The same things were measured in two ways. Each way mixes the same 11 hidden numbers, adds some noise and spreads widely along 6 directions of its own, which tell nothing about the thing.
Some things both ways: the first way, then the second way.
[  6   6   7 -11   3   7 -11  -9   2  -8  -1  -8  -1  -7   1  -3   3   4
   9   2  -3  -8  -2   0  -4  -6  -1  -2  -7]
[ 15   0  -6   7 -20  -1 -11  -6 -11  -3  -7   4 -13   4   2   4  -9  -3
   4  -6  14 -16   9]

[  2   3 -11   4 -13   3   9  -3   1  -1   0   7 -11  -2   0  -2  11  -1
  13  -7  -2  -3 -11  -1   2  -7  -2  -3  -8]
[ 36   4 -14  -6 -19  21 -20 -23   3   4  -8   5  -6   8 -18   5  -3 -21
 -10 -12   0   8  -9]

[18 14 -2 -8  5 -4 -2 -4  3  1 -4 -5 -6 -3  5 -6  5 -3  8  0 -7  6 -6  2
  0  5 -4  8 -6]
[  5  -2 -10   1  20   6  -9  -9   1   4   4   8  14  -6 -13   0   6  -3
   5  23   3   0 -28]

[  4  -1 -22   0  15  10  -9  -6  -1  -6  -3   0 -20   2  -9  -4   0   6
  -7  -7  -1  -4  -1  -9  -5  -9   6  -1  -8]
[ -2 -10   1 -25  -9   9   0 -23  -3  -8  -9  -2   1 -19 -26  19  24   3
  -7 -20 -15  25  -4]

[ 11   4  -6 -10   7   1  -8  -6   5  -3   3 -11   0   1  -4   4  -2  -3
  12   3   0   1   9   3   1  -2  -2   4 -12]
[  3 -10 -11  12  17  23 -11  13  -4  11   2   9   2 -15   3  10  29  29
  19  29  11 -15 -20]

[ 20   3   3 -25  24  -6  -9   4  -5   1 -13  -6   1 -10  -7  15  -4  -7
  13   4 -16   2   0   3 -23   0  -8  -7 -12]
[ 14   1 -13  -6  15  13 -13 -17  -8  12  10  31 -17   0  -9  14  -7  10
  -5  12  -4 -15 -21]

[ 11  10 -25 -11   2   9  -1 -13 -35   0  -4  25 -23  18   0  -6  17  -9
  19  12   2  -9 -19 -36  -9 -10 -24   9  11]
[ -9 -11   1  -5  -5  17   7   1   4  -9 -14 -18  11  -5  -7  -6   4  -2
  10  -5  11  12 -12]

[  6   5 -20  12  -8  -3   8   7 -16  24 -10   8  -5 -22 -10  -1   3  -4
  22   7  -4   4 -10 -15  -8  -3  -6  -6   3]
[-12  -2  -6  11  15 -24  -4  10  10   0  20   1   4  19   4 -20 -15 -32
 -14  -1  20  -1   2]

[ 13   5  25 -31  26  -4  -4   7  -5   1  -7   5  -7 -13   6   7   8   2
  -1  17 -33 -11  -2  19  -9   6   5   7 -12]
[ 15  -4  -4  -4 -15  11 -15 -13  -5   2 -10   6  10  -2  -9  10  -3  -3
  10   2  -1   0  -9]

[ -5   3   3 -19  17   2 -12  -5  -2  -8  -8   7 -13  -6  -6   4  -6  -6
  -2  -1 -16 -15  -4   8 -13   0   2 -12  -9]
[ 21  -4  -9 -10 -16   4  -1 -31  -7  -8 -13  -2  -5   5 -33   2   1 -29
 -14 -22   2  18  -4]

[ 14  11 -22  11  11  -5  13 -11   6  13 -12 -10 -12   0  -3  -1   0   1
   2  -7  13  15  -2   1  -1  -2   5  -1  -2]
[ 31  -7 -25  15  14  13 -18 -25  -9   5  -6  18   7  -3  -1   0  -6  -4
  11  26  15 -26 -27]

[  9   0 -17 -16  15   1  -3  -4 -19   0  -7  18 -15   5  -7   2  -1  -5
  10  14  -2  -1  -3 -13 -13   4 -16  -2  -2]
[  8  -1  -5   0  16  -8  -6  -8   8   0  -7  -3  21   6  -7  -8 -16 -35
  -2   9  14   9 -17]

[ 21   8  -1  -5   5   4   5  -1  -2   7 -13 -12   5 -13   0   6   8   6
  19   7   2   7  -1  -6 -16   0  -6  -2  -5]
[ 24  -1 -21 -10  -1  25 -21 -27   3   1   1  13  -2  -3  -9   8  -5  -7
  -6   3  -1   0 -18]

[ -9   0  -1  -9   2   7 -19  -7  -3 -13  -4   8 -16   8   8  -7   6  -1
  -3  -4  -1 -12  -8  -6  -8 -16  -3   4  -3]
[ -5   4  12   0  -9   5  -1  12   2   5 -15 -15  13  14   3 -11  -2 -12
  15  -2  23   1   1]

[ 14   6   3 -12  11  -6 -29  -4  10  -8  11 -20   4   6  -2   8 -16  -8
  14   0   9  10  17   6   5   3  -4   4 -18]
[ 22   6  -1  -4   6  27 -31 -14  -4   3   0   7   1  -6 -22  12   0  -1
   2   6  -2  10 -26]

[ -3  13  -5   6 -23  16   4  -1 -15   0  -1   6  -5   0  -4  -5  22  -3
  25   2  -4  -6  -9 -16  -3 -11  -7   4   1]
[ 10  -5 -19   2  -5   4  -6 -17  -7   1   8  27 -34  -8  -7  18  -8  31
   4   7 -12 -15 -17]

[-10  -6 -12   1  -4  15  -6 -11  -4 -15   4   8 -17  13  -1 -11  10   8
   9  -6   0 -20  -1  -6   8 -20   6  10  -4]
[  4   8   8  -4   5  15 -29   4   4   9   1   2   7  -2   7   8  14  14
  12   5   2  -3 -11]

[ 22   8  -1 -17  15 -15 -16  -3  -4   1   6  -3  -5   9   5   1  -4  -9
  15   5   0   8   1   0   6   0  -8  17  -8]
[-14  -3  13  -6 -10  -6   1   8  -9  -7  -5  -3 -10  -6   1  10 -19   6
   5  -7   8  -1   7]

[ 20  11   9 -19  10 -12 -27 -10   6 -10  10 -17 -12   6   0 -10   4  14
 -13 -23   2   2   0   8   6 -11  -6  16 -19]
[ -3 -26  -2   6  -5  10   2 -12   6   1 -13 -11  31  -7  -4  -7  24 -13
  11   3   4  10 -13]

[ -3  -3   1   0  -1  15 -16   4  -8  -5  -4  -3   8  -6   0  -6   1  14
  22  18  12  -1  14 -13  -6  -3  -4   6   0]
[ -4   5   5   4   1 -11 -10  16   3  -1  -7  -5  -7  -6  22   5 -10  10
  15   8  11 -12   1]

[  9  -2  -7   0  16 -17  -3   4  15   1   4  -5 -15  -3  -5   3  -6   3
  -7 -20   1  12   0  21   9  -7  15   2 -20]
[  7   2  -6   1  14 -24 -13  -8   2   7   9  22   5   7   0   3 -23 -23
 -10   8  -3 -11  -7]

[ 10  13 -19   0   3  15  -7  -6 -23  -1  -3  14 -17   1  -6  -5   6   7
  12   8   8   1  -9 -29  -8   5 -13  -5   5]
[ -5 -13 -11   9  -1 -17  20  -6   4 -17 -10 -11  -7 -18 -12  -3   3   1
   4  -2  -4   7 -12]

[ 15  -1 -11 -14  24  12  -9  -6 -18   8 -18   3 -15  -1   5   8   7   4
   5  20 -11 -11  -4 -25 -21  -9 -10   4   2]
[ 19  -9   8  20 -13  23 -19 -10 -18  10 -18  10   4   2   6   4 -17   7
  23  15  13 -31 -14]

[ -2 -11  -5  -2   3   5 -14  17  -9   8 -15   3  -6 -17  -3   4   6  14
   4   4  -7   0   1 -11 -22 -10 -10  -1  -8]
[ -4 -12   5  13   9  -4   7  12   6  18  -7  12  -2   3  13  -1  -2   5
  14  16   3 -18  -9]

[  0  -1  -7  -1   0 -11 -11   4  -5  13  -4   1  -2 -10  -3  -1  -4  -8
  17   4  -4  -2  -2  -3  -2 -12  -2   2  -3]
[ 40  -9  -2  22 -14  12 -18 -18 -22   4 -18  11 -14  18   1  -2 -25 -22
   3  -3  18 -34 -10]

[ -1   4  -6  14 -10 -10  -4  -3  26   8 -10 -13  -6  -6  15 -21   6   8
 -10 -13   7  12  -2  14   8  -6   4  16  -6]
[ 10 -17  -5 -10  10   8  13 -30  -5   3 -26   3  14 -12 -17   5   9 -10
   7  11   3   4 -22]

[  6   1  -6  -2   4   8 -19  -4   4 -13  -6 -13   3  -2  -1 -18   3  12
   9  -6   7   1   6  -8  -8 -14   1  14  -2]
[ 21 -13   1  -6   0  10 -12 -22 -15  -1 -17   2   2  -6   6   7   4  -7
   6  12   1 -18 -21]

Other things, the second way, with their names:
j_530: [ -4 -17  -7   1   9   8   4  11  14  -3  -3 -13  16  -4   5 -11 -11 -21
   2  24   7   6 -28]
j_249: [ -8  -9  -5 -23 -14   0   6 -19   6 -12  -8  -2 -13 -25 -16  20   3   8
  -6 -16  -9  26   5]
j_625: [ -3 -24  -5  17   2  29  15  22  12  13 -13 -14  14  10  10 -19  21 -14
  11   7  26 -10  -6]
j_72: [ 11  -6 -10   2  29   8 -18 -36  -2  -4  12  15  14  -8 -23  -5 -25 -17
  -8  27 -15   2 -54]
j_731: [ -1   9  17   4 -38   3  -1  11 -20   2 -26   7 -36  -4   4  27  -1  55
  34 -25   6 -19  24]
j_350: [ -3 -15  -7  -3  12  24   0 -17   3   9   3  16  -9  -7  -5   7  11  16
   2   2   1  -5 -14]
j_943: [  6   1  13 -14  -4  -1  -1  -3   1  -2 -13 -14   2  -4 -10   3   8 -23
  -9 -11  -5  12  -1]
j_778: [  7  13  -1  10   2  -2 -22   5  -4   8   1  10   2  11   7   1  -8   2
  10  -1  22 -19   8]
j_312: [  2 -21 -10   6  19  26   6   1  -1   2  -4   2  14 -17 -19   4  43  14
   6   1 -14  -3 -30]
j_485: [ -6  -1 -11 -20  -8   5  10  -3   6  -5  -4  -4  -6  -7  -3   5   2   3
  -2  -3   4   8   1]
j_267: [ 31 -17 -27  15  19  41   6  -7  -6  14 -23  16   8  -6  -9   4  24  12
  17  16   7 -29 -32]
j_819: [ -3  28  15   4  -3  13 -24  25   1  14  -4  -5  -2  18  10  -1  13  21
  23 -11  29  -7  15]
j_579: [ 34 -13 -10  13  -6  18  -6 -26 -14   5 -19  10  -9  -1 -17   4  -3  -9
   4   9   1 -15 -26]
j_903: [ 17   6 -14   9  -6 -18 -22 -24  -6  -2   5  18  -7   7  -3   2 -22  -7
   3   3   7  -9  -7]
j_681: [  1  19  13   9   0  14 -23   3   2   2  -2  -9  15   9 -27  -7  -1  -5
  11  -9  13  18  -9]
j_852: [  2 -18 -16  -7   4   9  28 -20  -4  -6 -12   2 -10 -12 -27   1  -9 -18
 -16  -9   6   2  -4]
j_188: [ 11 -20 -26  -8   3   7   0 -22   6  -3  -9   8  14 -11  -8   8  -4 -10
   5  14   5   6 -21]
j_735: [ 10  10  -6  -6   2   5 -16  -4   9  11  -1  12   1   1  -5  10   4   1
   2   0  -3   3  -4]
j_597: [ 23   6  -2 -23  -3  36 -24 -20   1  -1  -8  -1   3   1 -13  11  10  -8
  -8 -23  -4   8 -12]
j_153: [ 14   5   6  11   0  12 -36 -11  -3  21   5  25  -2  15   8   6 -14   6
  14  15  13 -16 -10]
j_57: [  4  -4 -11 -21 -37   2   0  -6  -5 -16 -20 -11 -13 -17  -4  24  14  17
  11 -26   7  13  22]
j_30: [  6  22  -5  -8  12   7 -17  -2  12   8   0  10   5   5 -11   6  -2   3
   3  -9   4   6  -4]
j_431: [ 12  17  11 -17 -20   0 -24 -22 -15  -2 -14  15 -12   0   0  24 -25  18
  12 -18  -5 -13   3]
j_38: [  4  12  -8 -13  17   8 -10 -33  10   4   2  16  -8  -7 -24  10   9  17
   2  -1 -12  18 -25]
j_524: [ -7  -7  -7 -18 -13  -4   8 -18  -5 -13  -6   3 -29 -27  -5  23   7  33
   8  -3  -9   7  -1]
j_406: [ 13  16 -15 -12  -4   4 -25 -21  -5 -10   5   9  -4  -2 -25  12  -3  12
   4  -8  -4  13 -16]
j_161: [-12 -19  -9  -6 -16 -13  27  -6  -5 -28  -1 -17 -18 -11 -22  -6  -9 -15
 -18 -18  -2  13   0]
j_402: [-17  -3  -2  -7   8 -26  20  -5  -6  -1   2  12  -9 -19 -30  15  -6   2
  -5   6  -6  14   3]
j_127: [ 11   8  -6  10  20 -13 -12  -1   5  19   2  26  -2   7   5   6   0   4
   9  14  -1 -18 -13]
j_473: [-18 -14  -6  18  21   1  11  23   5   3   9   0  -9  -8  15  -7  10  17
   7  12  13 -20  -6]
j_22: [ 10  24  -5  -4  -4 -22 -13 -35   0   4   2  24 -21   5 -33  12 -16  -2
  -9 -25   2  16  14]
j_45: [  7   3 -12 -11   3   1 -12 -20  -2  -4   0   5   2   4  -4   2  -1  -1
   5   1   9   2 -15]
j_545: [ -2   1  -1 -14   2  12 -16   0  11  -9  -5 -26  34  -2  -7  -6  27 -17
   5  -8  14  24  -8]
j_869: [ 14 -15 -18   2 -25 -11  14  -3 -21 -12  -9   4 -26  -7  -1   9 -13  -2
  -4   1   5 -23   6]
j_698: [ 11 -11  -1  -3 -53  -3  19  12 -13 -18 -34 -20 -35  -4   5  13  12  13
  11 -42   7  -7  30]
j_422: [ -2  -1  -5  -2 -12   1   5 -11 -15  -9  -8   6 -19 -14 -24  15  -8  23
  11  -3   2   4  -4]
j_255: [  1  18   9  -1  11 -18 -23  -1   5   5  12   7  -3   8  -8   1  -5  -6
  -1   2  -3   8 -10]
j_640: [ 12   4   3  -4 -16   8 -21 -11  -3   3  -3   3  -7   4 -10   9  -2  -2
   4  -4   8   9  -1]
j_90: [  0   5  -3  18  -4   1  -8  19  -3  12  -2  13 -37   1  29   9   2  48
  27  12  16 -33   3]
j_875: [ 12   1   3  11   4  -1 -11  -1   1   7  -9   1  12   3  -8  -2   4 -12
   7   3   8  -1  -8]
j_914: [  7 -18 -15   6   1  12   5 -19  10   2  -4   1   9   2 -16 -11  -4 -26
  -7   6   8  11 -16]
j_922: [-21  -9   4  16  10 -26  22  31   2   0   3  -3  -8   3  -3  -8  -6  -5
   2   7  11  -2   1]
j_329: [ 18 -10   1  -5 -14  13 -24 -26 -23  -3  -4  16 -25  -9   3  22  -4  24
   9   2  -4 -20 -13]
j_779: [ 21 -19 -20  19   1   9   3 -31  -3   6 -15  14  12   5 -21  -8  -8 -19
   8  13  12  -3 -24]
j_96: [ 12 -13 -12  -5   5  10  -3 -41  -6  -4  -6  14  -1 -15 -33  12   7   1
  -3  -5  -9  11 -21]
j_790: [  5  16  -5 -23  22 -22  -7 -23   0  -3  -3  22 -22 -17  -5  26 -13  13
  -7  -8 -15  -3  -4]
j_36: [  1   0   0 -12 -13  -1  -8   0   4  -5   3  -3 -20  11  18   0  -9  -1
  -3 -15   5  -5   2]
j_155: [  2 -21  -6  15 -15 -17  10   3 -17  -6 -12  -2  -9  -2   7   1   3   1
  12   2  17 -20   6]
j_488: [ -1  -2  -8 -15 -12   4 -28 -19   1  -6  13   3  10   4 -12   6   1  -7
  -3 -11   8  21   0]
j_450: [ 15   9   5  -1 -33 -12 -12  -9 -15  -4 -20   3 -25   0   1  18  -7  13
  14 -24  11  -8  25]
j_160: [ 26  -7  -4  13  -9  19 -15 -14   8   7 -10   1  10  11  -6 -11 -22 -29
   1  11  -3  -2 -30]
j_407: [ -2  16 -12  -5   4  19 -19  -1  17   6   5  -1  -2   9   8  -6   9  18
  15   3  20   7  -9]
j_62: [  3  -3 -12  13  12  -5   4  -1   5   0   2  -1  -1  10  -4 -18  -6 -17
   0   6  17  -4 -14]
j_13: [ 12   3   9 -21 -11  25 -25 -11  10  -4  -1 -16   4   6 -11   0   8 -32
 -20 -30   4  24   3]
j_960: [ 10   2  -5 -11 -23   4  -2  -4   0  -8 -13  -5 -21  -8  -1  12  -7   8
   6  -5  -1   5  -2]
j_482: [  7  -3   2  10 -15 -27  -4 -16 -18   4   4  15 -28   8  -4   3 -15 -11
  -5   0  13 -13  16]
j_727: [ -1  -5   4  16  17   5 -22  17   5  10  15   5  24  15   5 -13  -8 -19
   2  14   7 -12 -22]
j_917: [ -2 -16  -4   5 -13 -13   5  -1 -16 -12  -3   1 -16 -11  -4   9   5  12
   7  -1  -4  -9  -4]
j_385: [ -9   3  -1 -11   2 -27  -9 -13 -11   0  11  20  -4 -12 -14  22   4  11
  -3  -5  -8   2  11]
j_888: [ -5  11   3 -22 -23   3 -15   7   5  -3  11  -7 -11  14   1   3   7  -7
 -13 -27   4  11  20]
j_441: [ 17  -9  -7  19   1   5  -9   5  -8  11  -2  17  -7   7  13   0 -16   3
  11  23   4 -36 -21]
j_621: [ 16  -5  -6   5  -7  -2  11  -6 -11   4 -21   8 -16 -12 -11  13  11  14
  12  10  -4 -12  -8]
j_241: [  9 -25 -16  23   6  -1   6  -6  -2   5  -3   5  14   5  -7 -14   4 -22
   4  17  15 -11 -17]
j_122: [ 30  -6   0  13 -11   2 -27 -20  -8   6 -10   4  15  11  -8  -3  -7 -30
   4   7   9  -5 -15]
j_838: [  2  -3  -5   7   0  -3  -7   1   0   0  -4  -3  12   3  -1  -6  -5 -12
   9  13  16  -1  -9]
j_911: [ 10   3 -12 -25  17  13 -11 -30   3  -3   1   9   8  -7 -15   6 -15 -14
 -10  10  -6   6 -29]
j_391: [ 23   9  -3   7   9   6 -12 -15  -1  10 -16  13  -8  -5   7   5  -9   8
  14  13  -1 -22 -19]
j_242: [-10 -10  -8 -10   6  13  11   6   8   7   1   3  -3 -12  -9   8  20  11
   2  12   0   9  -8]
j_162: [ -5  -9 -10   3   0 -15  -4  -1  -2 -10   6  -7  10   2   4 -11 -11 -14
   6  18  16  -1 -12]
j_891: [ -7 -29  -6   5 -23  -7  16  -3 -15 -10  -9  -2  -6 -10  -2   5 -12  -6
   4   5  13  -8   8]

Some of these things the first way, each followed by its name:
[  5   8 -10  -1   1  -2   3   5 -11  14  -6   6  -8 -13  -6  -8  10  -2
   8  10 -14   1  -5  -5  -4   0  -2   7   0]
j_155
[  6   2  -8  -9  24  -5  -8  -2   0   1 -12   4 -20   0  -5   8  -9  -3
  -2  -8  -9  -3  -1   6  -9  -2   2  -7 -11]
j_579
[ 19  10   2 -16   6   9   9  -5  -9  -5 -16   6  -3  -6   7  -3  18   6
  15   6  -8  -2 -16 -10 -22   0 -12   1   2]
j_485
[ -7  -8  -2   3 -11 -12  -2   2   3   9  -5   3  -7 -10   5   0   6  -2
   9  -7  -1  -6  -9   5   0 -23  -2   2  -7]
j_625
[ 19  14  24   2   0  -2 -14  20  14  10 -10 -27  24 -27  10   2  -1  14
  19  10   7  27  13   8 -11  14   1   7 -10]
j_960
[ -2   3  -6   2   4   0  -3  12 -16   7   0  13 -10 -13  -6   0   5   1
   7   6  -1   5  -8  -7  -7  -7   4  -3  -2]
j_698
[ 22  20   6 -28   7   0 -11 -10 -19  -9   5   2  -7   3  -8  -3   9   2
  11   4 -10  -6  -4  -4  -6   7 -19   5  -8]
j_903
[ 14  13   0 -17   1  -9  -8 -10 -14  -9   4   6 -12  16  -7  -1   7   0
  17 -14   1  -5  -4   0   2  -7 -20   9 -10]
j_90
[-10  -9  -1  -2  15  11   2  12 -12   5 -17  14 -11 -11  -2  12   5   1
  10  11 -17 -13  -3  -2 -17 -13  14  -7  -3]
j_441
[  0   9 -28  30 -14   6  -2 -11  10   3   6 -12 -10   4   0 -21   6   5
   2 -11  28  16  -1 -13  14 -13  13  12   1]
j_545
[-13   6   5  -2   9  12 -16  -7   5  -8   3 -18  -3   5 -13   6   0  -1
  -3  -3   1  -7  16  11  -1 -11  17  -1 -13]
j_488
[ 13   6   4  -6   4 -12 -18  -6  11   4   5 -18   0 -10   4  -3  -3   1
   0  -3   6   8  -1   7   2  -7   1   3 -12]
j_778
[ 10  15   0  -5  15  -1  -4  -3  -2   5 -18   0 -15  -7  -1  -2   1  10
  -2 -10 -11  -2  -5   5 -12   6  -4  -5  -5]
j_38
[ 11  -2  -7   4  -8 -13  -2   9   2  25  -9  -7   5 -28   6   2   6  -5
   8  11   3  17 -11  -8 -15 -10  -8  -1  -3]
j_267
[ 27  24   0  11  -1  -4  -5   2  14  10  -6 -29   8  -7   4 -11   5  15
  11 -10  17  31   8   2   2  11  -2  15  -7]
j_524
[  2  12  19 -26  25   2 -20  -4  -4 -12  -9  -7  -2  -3  -8   3  -3   2
  -3  -2 -10  -6   7  15 -19  -1   3  -3 -10]
j_45
[ 11   0 -16  -8  17  16  -4   0  -1   5 -13   0  -9 -14   1   9  -4   0
  -2  22 -10   2  -1 -15 -22  15  -8 -13  -6]
j_402
[ 13  15  -6   7  17   0  -4  -1   2   8 -14  -3 -11  -2   6  -1  -2   0
  12  -3  -3   4  -1  -1   1   1  11   5  -1]
j_72
[ 17   4 -11   2   2 -16 -10   8  -5  16   6  -1 -12 -16  -1  -5   3  -3
   4  -6  -8   7 -14  -5   8 -13   4   8  -9]
j_312
[ 13  -1 -28   7   6  -1  -5  -9  -5   0  -2  -2 -15   5  -5  -2   1   0
  10 -12  16   7 -10 -19  -3 -21  -2   0  -2]
j_597
[  0   1  -7  -7  -3  -2 -18   9 -13   3   5  11  -7  -6  -3   3  -3 -12
  14   8  -4   2  -4 -10  -5   1 -13  -2  -8]
j_922
[ 12   8   6   0   9   4  16  12   2  11 -17  -1   4 -27   5   3   7  -3
  14  16 -17   7  -9   7 -15   6  14  -5  -2]
j_869
[ 23  14   8 -20  18 -13   0 -14  11 -15  -7  -4  -8  12  11  -8   3  -2
   8 -17  -1   4  -9  17   1  -5   1  11  -8]
j_911
[  2   9 -25  10 -26  11  15 -10 -15   4   5   6  -7  15  -4 -12  27  -3
  18   9  18   9  -5 -22   0  -9 -18  16   3]
j_188
[ 10  19  -1   4   8 -15   7  -1   3   5  -1   8 -16   0   3  -3  -2 -11
  12 -12  -5   3 -13  16  16   0  16   1  -4]
j_161
[  7   5  -5  -4 -21   2 -11 -12  -4   0  -3  -9   0   0   1 -11  15   4
  20  -7   4 -10  -8 -16  -5 -22 -19  10  -2]
j_350
[ -3  13  -9  -6  13  19 -10 -16  -9 -20  -4   0 -13  19 -10  -4   6  -2
   4  -4   8  -4   3 -10 -11  -7   2  -1  -2]
j_162
[  1  11   5   5  11   6 -16   5   6  14  -9 -15   1 -12   7  11  -6  -7
   2  18   1  11   9   1  -9   9   7  -3  -5]
j_422
[ 10  14  -7  -2  -3   6 -16   1 -12  -3   8  -3  -5   0  -7  -9   6  -2
  13   1  -1   5   0 -11   2  -2  -2  10  -5]
j_917
[ -3  -2  -6  -5   4   1  -2  -7 -11   0  -5  12 -12  -1  -2   0   2  -1
  19   2  -7 -19  -7  -4   1 -17   1  -3  -1]
j_473
[ -6  -3   1 -12  22   5 -11 -10   2  -8 -11  -2 -15   4  -5  17  -5   5
  -8 -10   0 -12   3   7 -17 -11   2 -17 -15]
j_914
[  0  -5 -14  -3  13   3   2  -6  -2  -9  -6  13 -13   1  -5 -10  -4   9
   6   0   2  -6   0   1  -1  -2   3  -2  -4]
j_790
[ 10   1  -2  -8  11  -7 -23  -1   9  -2   4 -10  -8  -7   0  -1 -10   6
  -6  -5   1   5   3   4   1   1  -2  -1 -16]
j_875
[ -7   8  -3   7 -31  23  -4  -9  -3  -7  14  -8   9   0   2 -17  22   5
  15  18  17   3   3 -16   5  -8  -4  13   1]
j_57
[ -2  -1   4   0 -11  12  -4   1  11  -4  -7  -9   5 -10   6  -1  10   4
  10   2  -3  -3   0   0 -11  -8  -2   0  -8]
j_242
